Every row belongs to one group in each of 4 separate groupings. Each group adds its own fixed numbers to the row, and there is some noise. The rows also spread widely along 13 directions, which tell nothing about the answers.
Known rows, each followed by its group in each grouping:
[ -5.0   0.4   5.9  -5.2  -5.9 -15.3  -0.6  -0.5  -7.4   8.2  10.7 -11.4
 -11.8   8.6   8.7  -2.8   4.9   4.0  -6.8  -6.7   2.9  -1.0   1.4   6.4
  -6.5 -21.7  -7.9  -2.3  -7.7   4.4  -2.6 -11.7 -10.6  -4.3] -> pezof Z_782 lupo Z_775
[ -3.6   1.4 -10.8  28.9  15.2   7.7  -2.0  -5.8   4.7   5.9   9.0  25.6
  12.7   1.8   2.8  21.2 -29.6  28.6  10.6   7.1 -12.3 -14.7   0.1 -38.3
  -4.1   0.9   3.9   3.5   9.0 -10.2  10.9  17.5  28.5  -2.8] -> Beni Z_590 zun Z_775
[-46.2 -26.0  23.6  -0.2  17.0  29.8  11.1   8.6 -31.9  14.3  35.6  -2.7
  -2.4 -17.4  38.9  12.5 -14.6  16.9  -3.0 -31.4 -16.4   3.6  -7.6   7.2
 -15.0  -3.1   6.3 -37.2 -19.3 -25.9  16.1 -41.3 -47.1   6.9] -> Rok Z_590 fuv Z_159
[  1.7  23.9   1.4 -14.5   7.9  13.3 -18.9 -26.3  -6.0 -31.2  -4.5   5.1
  -6.0  -1.2   9.8  -4.4 -22.6  -5.3  12.1 -10.4   5.9  10.9  -1.0  11.2
 -38.5 -28.3 -11.1   5.2   0.8 -10.5  -7.9   7.2 -12.5  14.3] -> Rok Z_374 Beru Z_159
[-13.8  -4.8   6.1  -8.6  -5.3  11.1  -1.6  13.8   7.9 -27.0  18.7 -10.7
   3.9 -32.2   5.6 -18.8 -14.4 -13.1 -23.2 -42.5  -5.2  14.0  29.7  24.8
 -12.9   8.5   5.2  30.8  -8.4 -20.6   1.6   1.8  24.7 -13.5] -> sizop Z_782 sigu Z_659
[ 26.9  16.5  -0.7  -9.2   6.8 -15.3   4.4 -14.8 -25.4 -20.1   9.6  -0.2
   2.8  11.8 -15.8   8.4  21.4  -3.8  15.0  20.4   1.8   0.8   2.9  -4.4
  -9.9  11.0   8.5 -12.9  20.6  12.8   5.8  -4.4 -19.1  -3.3] -> Beni Z_374 Beru Z_659
[-15.8 -33.2  37.0  13.4  30.9   4.2   7.3   9.5 -15.5  23.1  27.2  -5.9
   9.5  -8.4  -9.8  14.8  34.0   6.4 -16.0 -17.7  -7.5  -3.6  -7.3  26.1
 -22.0  17.1  -0.8 -33.8 -18.3   5.8   5.4 -15.9   3.9  -8.7] -> sizop Z_782 sigu Z_659
[ -2.2  -8.6  11.5   6.3   3.6  -2.7  17.4   8.5   6.1  26.3 -22.3 -15.9
  -6.8 -13.6   2.6   8.3  23.3  13.5   7.6  16.2  -3.2 -16.4  -2.8  -6.6
  18.5  29.7  -1.3 -26.4  -0.9 -10.3  -9.5 -13.6  -0.5  -1.3] -> pezof Z_590 lupo Z_659
[  9.9  18.9  -1.2 -17.1  -1.0  -4.6  -6.2 -21.8  20.3  16.1 -32.4  -5.2
   0.5 -15.8   3.3  -4.3  10.3  17.3  22.0  17.1  -2.2  14.8  -0.6 -23.9
   7.3  -7.6 -13.2   1.3  10.1   6.9  -1.2  -4.8  -4.6   4.1] -> Beni Z_374 fuv Z_775
[ 29.1   3.9   1.6 -19.3 -14.6 -22.6 -14.6 -23.2  -3.5  -4.0 -35.3 -31.2
  -4.4   1.5  -0.1 -17.5   0.0  -0.2  -0.8   4.7  -2.1   5.3  23.1  19.5
  -0.2 -14.9 -15.3  -7.7   0.3   4.1 -18.8  10.3 -38.5   2.7] -> Beni Z_374 zun Z_159
[ -3.3 -16.4  12.0  16.9  25.5  -6.1  -9.3   0.3  -6.0   6.8  20.8  13.6
  -2.2 -12.8 -19.1  -0.7  -1.3 -12.6 -16.6   8.2   1.8  -1.6 -14.0   2.1
 -29.7   5.6   7.6 -12.4   3.4   4.1  -3.6   9.0  25.5   3.3] -> sizop Z_374 lupo Z_159
[ -1.9  12.0   0.4   6.7 -15.7 -21.1  11.7  -8.9  19.6  17.6  -9.3 -33.5
 -13.0  12.3  25.1  -6.7  -9.7  17.5   9.0   3.0   5.7 -12.9  24.5 -16.1
   1.3 -38.5 -13.1   7.3   3.8  -4.4  -3.4  -9.1   5.3 -10.9] -> Rok Z_374 lupo Z_775
[-15.3  11.9  -9.0  -0.3   3.9  15.1   0.0   5.9  -1.6  -3.9  17.1  12.1
 -10.9  -5.5  18.7  -0.9  -6.0  14.5   7.4 -15.0  -5.6   0.0 -20.9 -24.2
   9.0  14.1   5.9  -7.6   2.6 -14.8   2.5   0.5   8.4   0.4] -> Rok Z_782 Beru Z_159
[  3.5  33.2 -36.3   8.1   8.7  -1.7  -2.9   1.0  10.1  12.4   3.8  42.7
   1.4  -7.2  12.7  18.2  -4.4  16.2  -7.8  20.0  14.5 -21.8 -44.0 -11.3
  -9.7 -27.5   7.8  19.0 -17.5   6.3 -13.9  20.4  39.6   8.3] -> Beni Z_782 Beru Z_659
[ 15.3   8.5   3.0  25.5  -5.5  11.4  10.4  20.4  13.0  -9.1  -6.2  -0.6
  32.3  -0.6   0.4  16.9  17.0  -7.3  12.0  14.0  10.1 -33.5  12.5   8.3
  -1.2   2.4   4.3   4.8  -1.6 -13.0  -8.6  -0.9  31.2   6.9] -> Beni Z_374 sigu Z_159
[ 17.9  13.8 -11.0  -2.3  -5.9 -36.4 -12.8 -15.6   0.7  -2.6   2.6  -2.5
 -13.2  14.8  -9.9 -14.3  -4.7 -16.9  -7.0  33.5  13.5   6.7   0.3  -6.2
 -16.0 -36.9   2.4  15.1  13.3  19.4  -2.6   3.4 -13.1   4.7] -> Beni Z_374 fuv Z_775
[-11.6  10.3  -7.9   2.3 -12.6 -11.2   1.2   7.8   6.3   8.0  26.9  -9.2
  13.1  -2.7  16.1  -8.7   2.4  16.2  -6.3 -27.9  -3.5   6.4  19.9  -5.7
  15.3 -18.6  -5.6  13.1 -11.7   7.5  11.3 -10.9  19.0 -15.0] -> Rok Z_782 zun Z_659
[  8.8  21.7   0.4  -6.0  -0.1  15.1 -24.2   1.1  -6.5 -36.5   6.4  20.9
  28.4  -3.2 -10.7   3.9   4.2 -28.1   1.5 -10.5  18.5  -2.2  -3.0  40.9
 -30.0 -28.6  -7.6  19.5 -29.7   0.7 -10.5  -6.2  -1.2  24.1] -> pezof Z_590 fuv Z_159
[ 14.4  -9.5   9.7  -3.1  22.0  -8.2 -18.8 -15.6   0.3  -0.9  -6.9   8.5
  -9.1 -23.9 -32.8  -7.7  -1.3  -4.9 -24.2   1.1  -0.6   3.0  -3.6  20.0
 -30.0  16.4  -0.7  -3.6  -6.0  10.4 -20.5  34.0  25.3  -2.4] -> sizop Z_374 lupo Z_659
[  1.4 -10.0  17.3  35.7  -9.3  19.8  -9.7  24.3   5.3 -27.6  -9.7  -1.1
  10.0  32.4 -10.6  11.1  -3.6 -10.5   7.6 -11.4   5.9 -25.1  13.6  16.7
  22.1  27.4  -7.6 -11.2  -8.7 -26.1 -23.1  13.5  13.5   5.2] -> Beni Z_782 lupo Z_659
[ -5.3  13.9  -0.3  -7.5  -1.5   7.9  -6.2   4.8  17.2   8.4   2.2   6.7
  -1.9  -9.3   5.1   0.7  18.4   8.3  -5.0 -22.6  10.9 -11.1 -25.0  10.7
   2.9  -4.7  -3.0   2.6 -30.5   4.6 -12.9   6.6  19.7   3.2] -> Rok Z_590 sigu Z_775
[  0.4   6.6   1.2  12.9  -8.2   0.7  -4.7   3.3  10.5  -0.1  -0.1  -9.7
  10.5   8.6   8.8  -1.3  -5.4   9.2  13.5  -1.3  -0.7  -4.1  14.4 -16.8
  15.0  -6.3  -7.0   1.6  -3.7 -11.2   5.8 -11.0  -1.3   1.1] -> sizop Z_590 fuv Z_159
[ -3.2  10.3   2.3 -20.9   9.4   0.1  -6.3 -15.0  -5.7 -18.0  14.2  -2.3
 -21.8 -13.1  -2.7 -19.1  -5.0 -12.7  -5.0 -14.3   3.0  13.8 -15.9   2.5
 -25.5  13.1   6.8  -4.9  12.2  -2.2   0.7   9.3  -2.1  -1.3] -> Rok Z_374 zun Z_159
[ 25.4   7.6   3.4   2.7 -21.2 -17.8 -12.7   0.6  12.6 -28.7  12.2 -18.4
  14.3  -0.2 -24.2 -23.0   7.0 -15.4  -2.2 -19.6  -5.1   8.7  41.5  -3.9
  10.3  15.4   0.3  25.9  14.0  12.5  -0.4  20.1  37.6 -20.1] -> Beni Z_374 sigu Z_159
[-18.7  -5.7   1.4   7.4  24.7   9.8 -18.5  -7.7  -0.7  21.8  10.3  25.6
 -13.4  -8.4   7.9   6.0  -9.4  22.1 -10.1  -4.5  -2.9   5.8 -37.2  -4.8
 -21.4 -13.3  -2.8 -12.4 -13.4   6.3  -5.1   8.5   2.7  10.2] -> Rok Z_782 sigu Z_775
[ 15.1  11.1 -19.4   4.3   4.9 -10.4  17.7  -1.6 -12.8   0.5  13.5   5.1
   1.9 -12.0  11.6  10.8 -12.6  10.2  -1.6  20.6  -2.7 -22.7   1.1 -15.0
 -21.1  -7.9  19.1   2.7  11.7  -2.6   1.6   7.2  12.2  -7.2] -> Beni Z_374 lupo Z_159
[ -5.8   1.3 -10.6   7.2  15.1  13.9   0.1  16.0  -5.2   5.5 -12.8  35.4
 -11.7 -14.2   9.2  15.1  -4.6  -7.5   4.8  47.9   9.6  -8.1 -44.8  -9.0
  -6.5  11.6  18.0 -16.3  14.1 -22.7 -12.7  -8.1 -21.7  31.2] -> Beni Z_782 lupo Z_775
[ 17.9  -3.0  11.8 -21.0 -18.2 -25.8 -17.6 -12.4  14.0   1.0 -30.2 -32.9
 -10.1  -9.8 -18.9 -24.9  14.1  -8.9  -4.6  -6.8  -1.8  13.4  29.3  14.4
  13.3   0.4 -19.7   4.9  -6.2   9.9 -18.7   2.9  -8.0  -5.4] -> pezof Z_590 lupo Z_775
[-14.5  15.5   7.6  28.3   3.8  39.7 -11.6   9.6  24.9 -25.8  -7.6  18.6
  22.6   5.2   8.0  13.2 -21.1  13.6  32.3 -20.1   0.9  -1.1  13.1 -20.2
  11.9  12.2 -15.7  13.7   0.4 -31.2   2.4   1.7  41.8   4.4] -> sizop Z_782 lupo Z_659
[ -2.1  -5.6  -9.6  19.0  -9.4  -9.0 -39.8   9.3 -14.4   4.1  12.5  24.7
  20.8   4.5  -8.4  -0.8  -4.1   7.5  -6.4  -7.5  -5.7  20.5   8.1   1.9
  32.1 -20.1 -11.6   1.5 -28.9  16.1  -8.6  -7.1 -14.3  17.6] -> pezof Z_590 Beru Z_659
[ -0.1  35.4 -20.4 -25.3  15.7   7.3  21.7 -17.3  -6.8  27.4 -15.1   8.9
  -6.5 -28.6  51.4  22.6  -0.3  25.1   6.0  24.0  18.9 -28.0 -40.6  16.1
 -47.4 -59.4   2.0  -8.0 -24.8  -5.1 -15.5 -16.1 -21.7  20.9] -> Rok Z_374 lupo Z_159
[ -3.8  14.6 -10.6  19.4  -3.2  14.2  -3.5   7.2  12.1 -10.5 -12.1  13.3
  11.4   1.4  23.6  15.8 -33.2   4.6   9.1  11.0  13.4 -22.3   8.2   3.7
 -12.9 -36.4  -3.6  19.9 -15.4 -31.4 -10.6  -3.3   0.6  20.7] -> sizop Z_590 lupo Z_775

New rows, each followed by its group in each grouping:
[-13.0  -1.5   2.9  -6.1  13.4 -12.9 -16.0  -9.6 -27.9  20.7  53.3  13.2
 -10.9   9.8   4.0  -1.4  20.5  19.9  -5.1 -23.7  -5.5  17.7 -40.1 -14.4
   3.2  -4.4   2.1 -30.5 -16.9  35.0  14.6 -11.5 -20.9  -4.8] -> Rok Z_590 sigu Z_159
[-19.5  -6.5  32.6  -3.9  -2.7  11.1 -22.1   5.5  28.5 -17.4  -2.5 -22.6
   5.3 -11.1  -8.9 -28.3   1.1 -34.8 -16.4 -42.3   8.2  16.2  17.1  38.2
 -20.4 -11.7 -23.7  18.4 -22.0 -14.0 -12.7  -1.4  28.6   1.0] -> sizop Z_782 fuv Z_159
[-12.9   4.0   8.5   7.5  -9.9  -0.5  -6.2   2.3  11.3 -13.1   4.0 -10.8
  -2.5   3.7   4.2 -13.1  -8.9 -14.6  -1.6 -10.2   5.0  10.3  12.7  -0.2
   5.6  -2.8  -4.5  10.7   2.7  -8.0  -0.9  -6.6   6.6   0.2] -> Beni Z_374 fuv Z_659
[ 16.1 -25.0   5.6  14.2  26.1 -26.3   6.8 -25.9 -14.8  33.6 -18.4  -9.7
 -22.6  10.3  -6.4  16.2 -11.8  25.9 -13.8  37.9 -11.7 -28.7  -6.4  -3.2
 -30.8   0.2   2.0 -33.6   8.6   1.7 -11.6  24.4 -22.4  -4.9] -> Beni Z_590 zun Z_775
[  7.6  11.9  -0.2  -5.3  -7.0 -42.5  -4.7  -9.0   7.5   6.8   1.9 -16.4
  -7.9  15.2  -6.5 -17.7  21.5 -30.1 -11.3  20.9  21.5   4.9  -5.9  14.9
  -8.3 -31.4  -5.5   5.0   2.1  19.3  -5.1 -16.2 -12.0   4.6] -> Beni Z_590 zun Z_659
[ -5.6  41.5   0.0 -16.5   1.9  12.0  16.6 -13.6   6.2 -16.6  15.6   0.9
  -4.7  12.2  22.7  11.6  16.2   7.3  30.4 -13.7  13.4  -7.3 -26.3 -20.2
 -14.6  -9.6   1.1   8.3   8.6  -2.0  16.1 -14.0  10.0  -5.6] -> Beni Z_374 sigu Z_775
[ -2.6  22.9 -14.1 -19.5  -4.6   5.5   0.1  15.5  14.6  -2.8   5.0  13.7
  21.6 -54.5  14.8 -13.0  18.0 -20.8   5.1  12.1  10.7  25.6  -3.2  -3.2
  -1.4 -13.5  12.4  27.0   4.8  -6.2  11.1 -35.4   3.8  20.9] -> sizop Z_374 sigu Z_159
[  1.6   8.7  -8.4  -4.4  -1.7   5.9 -10.7   8.1  13.5  -4.5  -6.8   6.4
 -10.4 -18.6   6.2 -12.8  -1.3  -5.0  -7.6   1.2   4.2   0.5 -15.3   4.5
  -4.6   5.7   4.8   6.6   0.1  -8.6 -15.0  10.7   9.8   8.9] -> Rok Z_782 sigu Z_159
[ -0.1   8.7   7.8  17.3   5.6   3.6  28.4  13.8  17.4  18.6 -15.2  -9.5
   5.4  11.3  11.8  25.7  27.1   0.4   3.8  20.6  16.1 -49.8 -16.3  10.1
 -16.4 -12.5  -0.7  -8.7 -11.6 -17.6 -15.7  -5.3  25.2   1.9] -> Beni Z_782 Beru Z_775
[ -0.9   6.3  -6.1  12.8  -4.0 -14.0  11.8   8.4  -4.1  -0.5  25.3  -7.1
 -13.1  24.0   3.1   3.0   5.3   8.0  -5.4  -7.0   5.5 -20.7 -10.3 -13.3
  19.1  18.6   9.6  -8.5  -4.7  -4.9   6.4   3.4   4.0 -13.8] -> sizop Z_590 zun Z_659
[ 15.4   6.4 -21.3   0.6   2.0  10.7 -22.8   4.0   4.3 -22.4  -8.6  24.4
   9.7 -30.9  -1.3  -6.9 -26.6   3.0  -8.9   6.5  -5.9   7.2   7.5   2.3
  -9.6   5.8   9.0  22.8   3.1 -13.7 -10.9  24.5   8.2   9.6] -> sizop Z_782 sigu Z_159
[ 17.3  31.7 -29.8   7.9   0.6   5.1   0.0  -2.2   7.9  -0.3 -10.9  25.8
  31.6 -15.1  15.0  21.6  -9.6  21.9   4.2  11.4   8.6 -23.9  -0.6   3.8
  -9.3 -31.9  -1.2  23.9 -20.2   0.0  -9.8  16.2  26.7   8.9] -> Beni Z_374 zun Z_659
[ 17.3  -5.1  -7.3  15.7  -4.4 -16.7 -19.6 -10.8   2.9  16.4 -19.7  -2.6
  14.8   3.7  -0.2   1.7 -12.5  18.5  -1.1   9.8  -9.1  -7.6  18.1  -1.6
   7.6 -19.7 -14.7  -5.7 -11.4   5.5 -13.7  14.1  -6.7   5.2] -> Beni Z_590 zun Z_159
[ 31.0  18.4 -14.7  -0.3   6.8 -15.8 -16.3  -2.1 -22.0 -29.6  21.9  21.6
  -2.5  21.1 -20.6  -1.0  15.7 -19.4   8.2  35.4  12.9   6.2 -22.0  -5.4
 -12.6   6.3  16.6  -4.6  22.8  14.1   5.7   1.7 -26.4  11.3] -> sizop Z_782 sigu Z_159
[  4.5  13.3  -4.9  19.1 -14.2   1.4  21.8  19.6  -4.4  -7.2  16.2  -7.6
  -0.2  24.4  18.2  14.0   7.3   5.4  15.5   2.8   8.8 -35.5  -7.6 -19.1
  21.1  11.1  12.4 -11.6   3.8 -13.2  -2.9  -4.2   9.9  -5.3] -> Beni Z_374 lupo Z_159
[  7.5   6.7   0.5   1.0 -18.8 -15.7 -11.1  -5.6   3.3 -13.5  14.5 -17.9
  -2.7  15.6  -2.3 -10.3  -2.4  13.9   4.2 -28.4  -8.2   3.6  26.8 -13.8
  18.4  -0.9 -10.0  16.2  -3.8   8.6   6.4   6.0   7.2 -18.7] -> pezof Z_590 sigu Z_775
[ 31.8  -7.6  16.4 -33.6  19.4  -2.8  13.6 -14.3 -44.9   1.0  -3.5 -14.3
  -1.0 -14.2  -6.8  15.5  43.7   3.8  -9.1   4.1  -3.0 -17.9 -16.3  48.8
 -37.5  16.2  10.9 -43.1 -15.7  12.8 -15.4   0.8 -51.2  -2.6] -> Beni Z_374 sigu Z_159
[  3.3  36.3 -32.6  -8.6  -4.0  -1.2  10.3  10.8  17.3  13.1  -3.8  18.6
  -7.1 -20.5  22.0   5.1   9.0  -1.9 -11.3  16.2  24.2 -32.8 -42.9   4.7
 -10.0 -25.3  14.2  13.9 -26.8  -6.6 -21.7   6.7  23.8  15.8] -> Rok Z_590 Beru Z_159
[  1.2  17.8   4.8 -11.3   7.9   2.7   2.0  -7.7  12.6  -1.3  -3.5   2.6
  14.3 -20.6  -6.9   0.9  21.6   0.3  15.1   0.9   3.5   6.7   0.6  -8.9
 -10.9   1.2  -6.0   8.3   7.6   4.3  10.1 -12.3  21.3   1.5] -> pezof Z_374 zun Z_775
[ 15.0   4.6 -10.4  15.2 -13.1 -24.0 -27.9  -8.5   1.7  17.0  -4.6  -1.0
 -15.9  25.0  -4.3 -13.1  -2.0  19.9  10.0  13.7  -1.2   8.3  -9.7 -34.7
  40.4  -2.1 -10.4 -22.2   5.4  21.1 -12.7  13.0 -13.4   3.0] -> Rok Z_374 lupo Z_159
[ 12.2  15.0  13.6   6.8   2.8  14.6  -8.1 -26.0   6.5 -15.8 -30.3 -13.3
   2.6  22.9   7.1  12.1  -9.1  16.8  29.3  -5.9  -1.9 -16.2   9.3  -5.1
 -12.1  -6.7 -22.9 -11.3   2.4 -14.8 -13.9  16.2   0.5   2.4] -> Beni Z_374 Beru Z_159
[-20.6  -9.0   5.6  11.4  24.2  27.6   5.7  20.3 -18.3  13.6  27.7  34.8
   8.1 -13.7   9.3  25.9  22.2  19.0  -0.2  -9.0  -5.4  -6.5 -46.1  -2.5
   6.5  33.3  16.4 -28.6 -15.2  -3.7   3.6  -9.8   2.3   5.6] -> Beni Z_782 sigu Z_659
[ 12.9  -3.6  -5.4  41.1   3.8   3.6  -7.2  23.0 -14.1  -1.0  24.2  24.2
  27.9  21.8 -19.3  23.2  17.2  11.9   1.9   3.4   1.8 -33.6 -10.2  -7.9
  19.9  22.4   7.2 -19.6 -14.8   7.9  -3.1  15.5  27.9   3.6] -> pezof Z_374 zun Z_159
[ -9.5  -5.0   1.6  22.3   6.5  -6.8   2.7   0.9   2.7   4.7   3.8   0.2
  -7.0   8.4   7.7   4.1 -15.6   3.9  -3.5  13.0  -3.4  -5.8   3.7 -13.5
  -6.8  -2.1   1.5  -2.2  12.8 -12.4  -2.2   1.7  10.5  -2.3] -> Beni Z_782 Beru Z_659
[ 19.6  19.1   8.9  12.7   5.5  21.8 -35.2  -4.7  17.2 -28.0 -23.8  26.1
  52.0 -10.3 -21.3   9.6   5.1 -26.4  15.4   1.5  18.7  -0.3  12.3  34.7
 -29.7 -37.1 -23.0  20.4 -21.7   2.8 -24.0   6.9  35.4  29.6] -> Beni Z_374 lupo Z_159
[ 18.0  16.6 -21.0   1.8   7.9   2.7   8.1   9.8   7.1   6.1 -10.4  14.0
  15.8 -27.1  13.6  12.1   6.0   9.6   1.7  33.1   5.2 -18.2  -7.9   0.4
 -17.5 -11.4  12.0  11.0  -1.2 -10.9  -4.6  -0.6   9.1  10.9] -> sizop Z_782 sigu Z_159
[-11.2 -21.7  14.0  17.4  24.1  11.5  -3.4  32.6  -1.2  17.3  20.8  26.7
  34.5 -38.2 -22.6   8.1  39.3 -17.8  -7.6  12.4  -2.6   7.0 -13.4   2.5
  -0.6  27.0  11.5 -18.7  -4.6  -1.7   4.0 -23.0  28.0  16.4] -> sizop Z_782 Beru Z_159
[ -5.0  -6.0  25.6  -3.3  19.0   3.2 -15.3 -13.6  -0.7  -4.0  -3.9   1.3
   3.5  -6.3 -11.3  -7.1  11.4 -22.4  16.1  12.5  -0.4  26.5  -5.6  -1.2
 -25.1   0.4 -12.3 -16.7  23.1   1.2   1.7 -20.2 -10.3  11.8] -> Beni Z_782 lupo Z_159
[-45.7  12.2 -14.4  37.7 -14.5  -2.4  33.7  21.6  19.8  26.3  38.1  -5.4
  -9.5   6.8  58.7   7.9 -33.4  26.5   3.4  -9.6   1.4 -21.1  -2.2 -54.8
  24.9 -25.1   9.7  16.8   5.1 -24.1  20.1 -23.1  42.9 -17.1] -> Beni Z_374 lupo Z_659
[-13.6 -25.0  16.9  18.6  14.8  -6.0 -20.0  -1.0  -1.6  19.4 -11.0   2.1
 -19.8  -5.9  -7.2  -6.2  -1.2  -1.2 -13.8  16.4  -1.7  11.5 -17.1   6.2
  -2.1   8.4  -3.8 -23.4  -0.7   1.5 -13.8  -0.2 -14.6  16.3] -> pezof Z_374 sigu Z_659
